The rows come from 7 hidden closed curves, with some noise, and rows from the same curve form a group. Each curve winds through 6 dimensions. The rows are also pushed far along 4 directions, which tell nothing about the answers.
In the rows, zero is written as 128.
Some rows, each with its group after it:
[122 158 105 130 141 143  96 124 136 105  90 102 139 136 117 128 120 109] => J
[118 106 145 142 152 120 161 132 117 150 134 128 118 140 120 147 124 155] => Y
[151 146 133 121  92 160  64 153 137 151  81 117 125 121 114 126 171 130] => Q
[140  94 160 137  79 122 151 137 126 133 175 154 116 115 118 118 140 122] => N
[109 122 140 113 142  86 186  99 103 115 140 133 128 111 155 166  98 143] => Q
[102 104 137 162 119 165 102 129 106 180 138 131 117 146 104 110 148 121] => N
[144 123 118 129 125 145 111 102 115 128 150 143 135 135 123  91 116 113] => B
[123 141 132 148 154 129 116 111 122 142 123  87 131 149 121 128 123 138] => Q
[135  91 147 137 140 115 187 133 135 116 178 157 119 134 119 127 120 136] => Z
[225 129 122 183  91 174 148 159  62  76 191 110 140 162  87 100 106 134] => B
[113 130 128 134 171  96 188 118 108 110 128 107 116 133 137 169 109 158] => J
[159 140 122 163 146 122 174 127  91  94 188  99 131 156 115 128  98 133] => Z
[160 105 174  93  86 112 123 140 145 134 123 151 142  95 129 147 144 145] => J
[141 161 141 145 132 172 112 118 119 135 137 119 133 127  97 119 118 117] => Y
[ 97 111 151 117 184 123 166  96 128 164 155 157 112 128 141 136 130 131] => Z
[138 132 119 144 119 160 137 139  91 116 159 139 115 137 103 124 141 100] => Y
[ 61 105 143 103 158  99 150 130 165 145  91 150 113 104 128 176 137 136] => Y
[ 89 149  65 160 116 188  32 123 117 172 103 130 114 148 100  69 140  89] => Z
[233 142 147 118  92 161  99 151 130  99 152 143 159 118 100 103 128 138] => J
[175 169 134 110 120 116  92 113 141 120 115  82 132 137 155 121 154 126] => J
[158 136 152 110 102 146  78 125 131 145 127 129 146 119 116 117 152 114] => N
[171 160 130  63 147 112  85 122 159 101  83 129 150 110 132 149 140 135] => N
[131  80 174 121 113 136 147 130 139 146 171 170 139 124 123 119 137 118] => Q
[122 142 102 178  99 154 104 125  86 133 156  91 102 150 112  94 140 103] => Y
[116 137 146 103 141 101 121  95 162 147 111 117 128 115 161 130 136 134] => Q
[116 172  97  88 148  92  75  94 134 113  79  89 131 128 157 138 134 111] => Y
[122  94 153 150 135 135 143 136 151 150 138 135 117 136 115 121 146 141] => Q
[ 78 148  91 147 162 136 134 121 141 131 126 123 114 133 120 124 108 116] => Z
[ 82  81 143 165 120 136 191 114  86 132 168 156  96 126  98 141 116 111] => B
[ 90 116 150  86 151  91 168 124 116 137 120 145 123 112 158 186 146 131] => K
[200 134 148 152 114 155 128 138  97 103 168 110 153 151 102 112 114 132] => Q
[150 125 162  93 101 124 101 117 127 130 117 132 152 110 133 138 141 119] => B
[ 97 161 102 184 154 159 119 120 124 144 148  85 111 163 109  97 122 105] => N
[216 190 111 132 134 148 131 134  67  72 152  92 153 146 130 127 111 133] => K
[114 124 137 143 128 116 145 124 137 150 115 109 113 132 149 134 147 149] => K
[195 132 146  82 127 118 110 121 132 106 119 135 164 119 144 133 121 147] => B
[154 128 145 104 195 102 231  93  81  93 182 162 123 119 153 166  95 155] => Y
[ 86 136 102 133 128 112 143 114 100 113 107 117 118 117 128 150  99 128] => Q
[100  86 160 115 143 122 147 143 122 169 137 160 109 129 119 158 166 130] => Y
[163  95 170 120  50 142  90 170 137 157 139 149 145 109 111 120 158 124] => K
[123 179  97 137 101 167   4 157 150 144  28  61 154 144 104 117 146 124] => K
[ 78 114 114 151 152 133 130  82 106 162 152 139  93 132 116 108 122 113] => N
[116 129 128 151 151 120 125 126 127 134 139  97 125 150 105 132 123 125] => Z
[117 140 145 116 155  96 171  86 137 124 155 128 113 114 160 134 117 134] => N
[155 106 156 109  93 146 151 142  83 135 155 179 132 105 127 141 137 128] => Q
[159  86 169 104  86 145 128 130 119 145 171 195 139 109 124 109 142 112] => Z
[170 143 166  94 129  78 177 125 146 109 113 103 128 107 189 163 139 177] => K
[211 181  77 188  98 203  72 151  95  95 159  85 137 171  96  52 120 104] => K
[108  53 155 118 121 153 142 143 135 160 163 219 116 116  89 117 153 103] => N
[124  90 153 136  85 132 143 152 152 155 144 164 119 108 136 116 150 137] => Z
[114 155 130 109 188 116 110  95 143 157 111 104 119 139 141 130 137 136] => Z
[156  77 173 125 111  99 201 151 125 115 148 147 125 116 132 158 129 167] => B
[133 157 112  84 181  99 128  99 135  99 102 128 132 112 139 151 109 132] => N
[ 85 169  87 157 146 145 121 107  97 111 132 100 112 135 106 126 103  98] => Y
[155  92 141 112 103 148  88 140 138 139 132 162 150 131 113 107 135 122] => B
[ 85  96 137 145 129 140 171 107 107 134 150 152 114 128 127 123 123 110] => J
[143 111 143 146 125 182 128 140 119 149 170 165 135 141 103  94 137 110] => N
[186  98 138 133 107 143 158 123  97  92 176 164 139 127 114 102 104 127] => B
[119 134  94 161 119 113 133 138 131 111 146 108 104 141 119 109 122 117] => J
[159 171  71 198 120 171  78 141 118 116 136  62 114 172 101  65 126 122] => Z
[ 97  85 158 124 135 140 141 113 146 165 146 183 130 114 111 119 120 128] => Y
[175 135 161 117 114 138 103 143 130 146 111 120 146 124 130 131 145 155] => K
[192 162 133  98 173  94 177 103 143  73 135 117 131 119 164 144 113 157] => J
[167 122 138 153 115 126 141 144 118 126 159 116 118 136 111 119 131 152] => J
[125 128 123 103 115 109 128 121 132 102 119 146 137 103 126 137 110 117] => J
[147 134 121 136 136 136 134 147 132  98 120 118 137 137 108 131 116 132] => Q
[120 106 134 134 109 113 150 121 130 125 145 147 118 112 121 125 107 136] => J
[124 153 129 113 119 138 111 134 130 127  89 107 137 126 154 139 146 125] => K
[122 153 119 170 133 156 148 128 106 127 154 109 109 138 101 120 114 124] => Y
[128 103 144 118 136 122 119 142 140 148 122 134 137 140 129 134 144 138] => B
[164  99 183 117  74 157 112 138 121 146 156 153 135 120 111 114 163 108] => B
[128 126 130 128 139 132 113  97 111 151 155 139 121 130 125 108 132 116] => J
[111  96 129 139 155 141 138 108  93 149 152 149 126 143 108 123 119 122] => B
[ 91 144  89 141 129 146  63 124 159 152  72 111 125 133 115 102 132 120] => K
[ 81 105 119 157 115 126 144 127 132 134 133 135 111 125 119 114 118 119] => Q
[ 90  69 117 165 132 125 198 106  51 140 197 178  95 127 103 128  96 128] => N
[149  66 147 168  97 165 149 168 133 157 179 175  99 145 101  93 158 133] => Z
[ 91 144 111 105 135 104 130 130 120 132  99 121 127 112 146 168 127 130] => Q
[109  95 171  91 143 111 110 135 157 161  83 138 135 119 126 169 166 149] => B
[ 85 101 151 140 128 151  73 135 148 203 103 124 119 141 104 120 167 127] => Y
[158 146 128 148 134 144 157 143 111 101 156 112 141 144 125 126 111 133] => N
[174 135 163  98 147 108 150 136 141 127 136 129 131 122 150 152 151 155] => K
[ 65  85 118 152  99 131 132 140 134 154 125 157 110 121 116 123 122 122] => K
[248  92 200  62  87 118 160 154 131  90 178 187 174 100 132 144 142 140] => Z

New rows, each followed by its group:
[139 134 105 135 137 117 126 103  89 119 132 116 118 129 121 125 106 143] => N
[164 162 137  98 109 142  90 138 119 113 114 114 140 117 130 142 156 109] => Y
[127 149  97 123 134 124 150 119 101 118 143 137 114 122 145 127 120 123] => Q
[120 128 119 154 115 141 126 161 122 148 126 121 107 136 124 125 152 136] => Q
[107 112 139 143 120 125 122 143 136 127 111 110 138 134 104 147 121 130] => Q
[150 138 139 125  93 138  94 154 120 131  90 105 142 121 114 147 148 138] => Q
[175 161 122 132 107 157  89 150 105 122 102 108 129 127 116 129 146 134] => Q
[ 86 166  97 136 175 105  99 113 131 108  69  58 142 146 113 160  94 133] => Q
[ 91 126 111 154 122 130 100 136 169 141 117 109 122 140 119 108 133 113] => Q
[162 147 139 132 124 172  96 152 140 131 134 128 148 141 108 110 149 112] => N
[176 128 122 144  89 141 122 126 137 109 178 141 120 130 123  69 135 102] => J
[147 158 115 112 107 170  30 148 149 125  99 117 164 134  97 104 145  91] => Q
[110  83 135 145 136 131 147 138 118 156 151 149 128 148 123 125 130 137] => B
[162 153 128  87 135 100 121 106 171 102 119 125 149 116 173 115 123 134] => B
[165 170 108 134 176 124 172 110  80  98 151 109 115 139 143 137 110 149] => Q
[115 138 133 130 145 102 152 121 133 126 144 115 110 125 124 144 128 129] => N
[ 61 102 136 122 158 101 141 132 167 152 112 132 124 129 129 154 130 127] => Q
[ 67 150  69 184 135 187  79 110 124 143 127 110 122 159 101  64 101  79] => N
[123 132 132 134 133 113 164 142 106 137 127 118 112 124 142 159 137 150] => Q
[ 51 144 114  98 187  91 145 100 171 125  83 127 125 114 150 161 109 121] => N
[148 121 139 110 134 108 187 136 140 106 162 162 123 115 159 136 126 136] => Q
[102  52 150 123  85 166  95 154 146 176 115 202 134 115 102 105 154 118] => N
[123 134  94 139 143 115 155 107  81 102 162 130 105 141 138 118 116 109] => Y
[107 157 118 118 175 129 116 120 131 149 103 112 123 134 135 147 132 135] => Z
[156 127 115 129 102 154 118 123  96 133 143 155 123 123 135  99 131 131] => Z
[ 91 129  98 146 147 128 140 109 115 110 136 122 131 138 108 121  91 105] => Q
[ 91 167  98 118 189 102 159 104 156 102 102 102 127 127 153 150  97 133] => N
[159 182 118 103 143 124 101 133 187  97  74  86 152 126 157 130 124 141] => N
[178 166 114 147 113 163  72 112 114 120 149 109 128 143 104  79 130 107] => N
[124 180  99 135 158 135 103 110 119 145 103  90 105 139 144 122 142 137] => Q
[104 153  92 133 146 113 143 126 121 121 129 114 112 131 148 134 118 124] => Q
[131 111 153 135 103 146 121 139 131 167 114 143 106 118 127 128 168 142] => Q
[ 87 117 132 108 125 131 117 116 108 159 110 153 115 107 129 144 141 123] => Q
[ 78 152 113 141 172 111 148  81 129 137 139 103 102 135 143 118 110 113] => N
[ 93 163  94 108 162  98 132 125 124 110  73 101 119 118 144 175 118 140] => Q
[118 146 150 115 153 127 112 121 173 158 106 106 124 131 142 129 156 132] => N
[105 108 146 121 113 161  97 152 143 163 125 159 111 124 101 129 179  97] => Y
[108 118 152 135 100 154 128 124 120 147 149 155 115 111 110 123 142  99] => Y
[124 114 131 132 126 104 218 112  88 125 178 160 101 108 168 141 114 145] => Q
[113 131 126 117 147 125 113 146 157 125  95 119 134 130 113 146 135 134] => Q
[130 178 106 130 138 130 112 108  80 108 125  83 124 137 129 145 126 113] => Y
[161 175 114 103 146  96  99 115 128 110 118  81 132 133 146 140 134 131] => J
[105  81 164 134 107 130 114 166 163 166 103 137 117 133 108 141 170 134] => B
[159  89 159 145  99 173 132 148 135 154 187 176 124 138 108  83 160 114] => Q
[ 59 137  68 186  99 154  86 112 104 131 135  92 106 155 103  78 113  69] => J
[ 82 128 126 138 150 100 183  85  98 108 140 114 101 122 138 148  98 121] => B
[112 133 149 115 146 137 129 128 147 137 140 149 140 123 120 137 131 115] => Z
[134 187 105 131 163 105 107 101 136  97  72  49 132 135 137 144 107 152] => Q
[153 129 127 124 135 128 127 149 111 125 117 124 140 127 112 153 116 154] => K
[146 123 143 103 116 115 157 148 140 122 143 154 130 108 153 141 140 134] => Q
[ 81 153 115 130 188 105 124  86 122 162  91  81 114 140 150 152 120 154] => N
[149  85 146 110 102 117 174 129  94 114 185 184 119 117 141 128 140 115] => Y
[197 154 149 111  89 124  73 161 172 101  81  76 157 124 133 129 156 149] => B
[163 149 132 123 141 137 139 130 116 130 136 131 113 126 148 126 147 145] => Q
[124 117 102 192  77 159 147 159  95 131 157 133  99 135 113  97 132 120] => Q
[128 106 159 121 111 105 146 140 147 133 116 121 132 114 139 153 137 146] => Q
[ 94 137 119 144 139 175  86 135 137 153 113 134 133 130  73 120 123 109] => Y
[ 93 131 127 118 133 118 122 125 152 137 122 124 125 125 141 130 140 107] => B
[126 103 121 162 104 164 126 127 124 123 168 151 115 142  99  80 123  96] => B
[ 86  94 129 144 130 123 186 122  92 119 167 148 108 140 134 136 128 102] => J
[125 136 102 170 132 125 162 127 122 100 161  99 121 147 126 109  97 125] => Q
[125 129 120 169 129 152 109 138 139 137 126 103 116 152 105 101 135 127] => Q
[218 122 189 101  76 142 132 156 133 139 149 164 134 103 157 126 180 152] => Q
[114  89 159 114  92 129 122 135 134 138 137 159 146 111 111 135 129 111] => Q
[ 85 120 100 115 138 115 102 127 154 122 101 136 138 126 128 125 116 106] => B
[124 166 103 135 152 109 142 135 125 123 104  92 108 132 152 148 136 149] => Q
[121 150  99 117 148 107 169 134 101  93 116 122 121 117 137 169 110 142] => Q
[142  97 147  99 119 112 151 124 118 122 156 174 117 115 144 129 152 114] => Y
[111 139 143 136 125 121 114 127 162 147 120 105 128 131 133 125 135 126] => Z
[182 131 103 158 116 135 169 118 107  80 197 138 132 147 140  81  88 117] => B
[ 75 131 120 128 123 139  76 135 131 146  91 106 130 131  99 139 139  98] => B
[152 124 150 107 108 122 151 111 111 128 137 152 123 100 151 135 134 138] => Q
[ 37 119 114 128 211  61 196  89 141 134 119 108 104 134 159 171  92 146] => Q
[203 130 175  82 100  77 183 143 154  84 151 144 139  94 181 155 139 156] => K
[ 74 159  88 157 115 173  48 138 130 158  68  85 123 152 116 105 152  93] => K
[134 143 140  92 119 117 120 133 119 120 124 129 139 118 148 152 146 109] => K
[110 150 125 116 114 110 107 116 139 138 103 112 125 111 156 134 138 127] => Q
[120 133 145 116 132 116 143 123 109 106 117 118 132 119 119 166 126 124] => B
[104 117 119 139 116 140 139 116  86 144 139 149 108 116 124 122 123 120] => Q
[111 103 131 134  59 158  86 166 120 145 114 158 133 115  97 125 148 104] => Q
[117 152 128 118 148 121 151 102 125 108 145 122 121 125 142 131 125 107] => B
[ 94 102 141 153 166 126 154 127 145 156 136 125 107 144 120 133 141 141] => Q
[ 62 109 128 110 111 125 104 146 131 162  89 147 124 108 123 157 148 113] => Q
[125 141  90 157 121 129 169 141  83 100 139 122 103 126 128 136 110 135] => Q
[245 159 154  83  90 114  97 143 140  88 145 118 160 114 144 121 151 135] => J
[159 106 152 151 104 137 122 155 131 153 154 133 117 133 103 112 151 138] => J
[128  96 124 155 130 114 176 140 106 124 145 134 106 131 121 136 117 161] => N
[120 127 143 141 108 145  75 143 139 165 120 110 123 139  97 121 163 118] => N
[ 95 172  65 166 125 178  56 127  72 144 118  93 123 155  90 106 123  91] => Q
[135 122 138 133 107 162 127 145  92 132 158 151 117 128 104 125 152  97] => Y
[179 141 138 151 121 141 122 137 111 127 144 101 136 145 118 118 124 147] => Y
[172 165 105 175 128 153 110 138 132 103 137  75 132 160 113  91 118 132] => Q
[105 137 114 132 105 122  91 142 162 137 113 110 118 130 129 114 148 108] => K
[ 71  91 152 109 130 127 116 147 148 183  66 149 129 113 126 165 156 147] => K
[138 140 145  97 119 118  89 122 148 140 130 130 137 119 135 123 155 112] => K
[208  90 120 152  81 168 154 166  89  95 199 184 129 138 101  81 126 126] => Z
[142 122 120 135 137 146 167 143 101 102 143 149 130 131 124 139 122 129] => K
[115 143 138 119 130 129  96 116 115 158  99 107 129 124 132 144 142 137] => Q
[209 122 153  95 110 117 187 121 119  69 192 170 139 112 156 117 123 116] => J
[107 134  96 146 151 147 141 142 109 115 124 127 123 144 119 134 119 119] => K
[161 102 162 109 117 152 129 163 117 144 136 164 143 123 113 145 154 134] => K
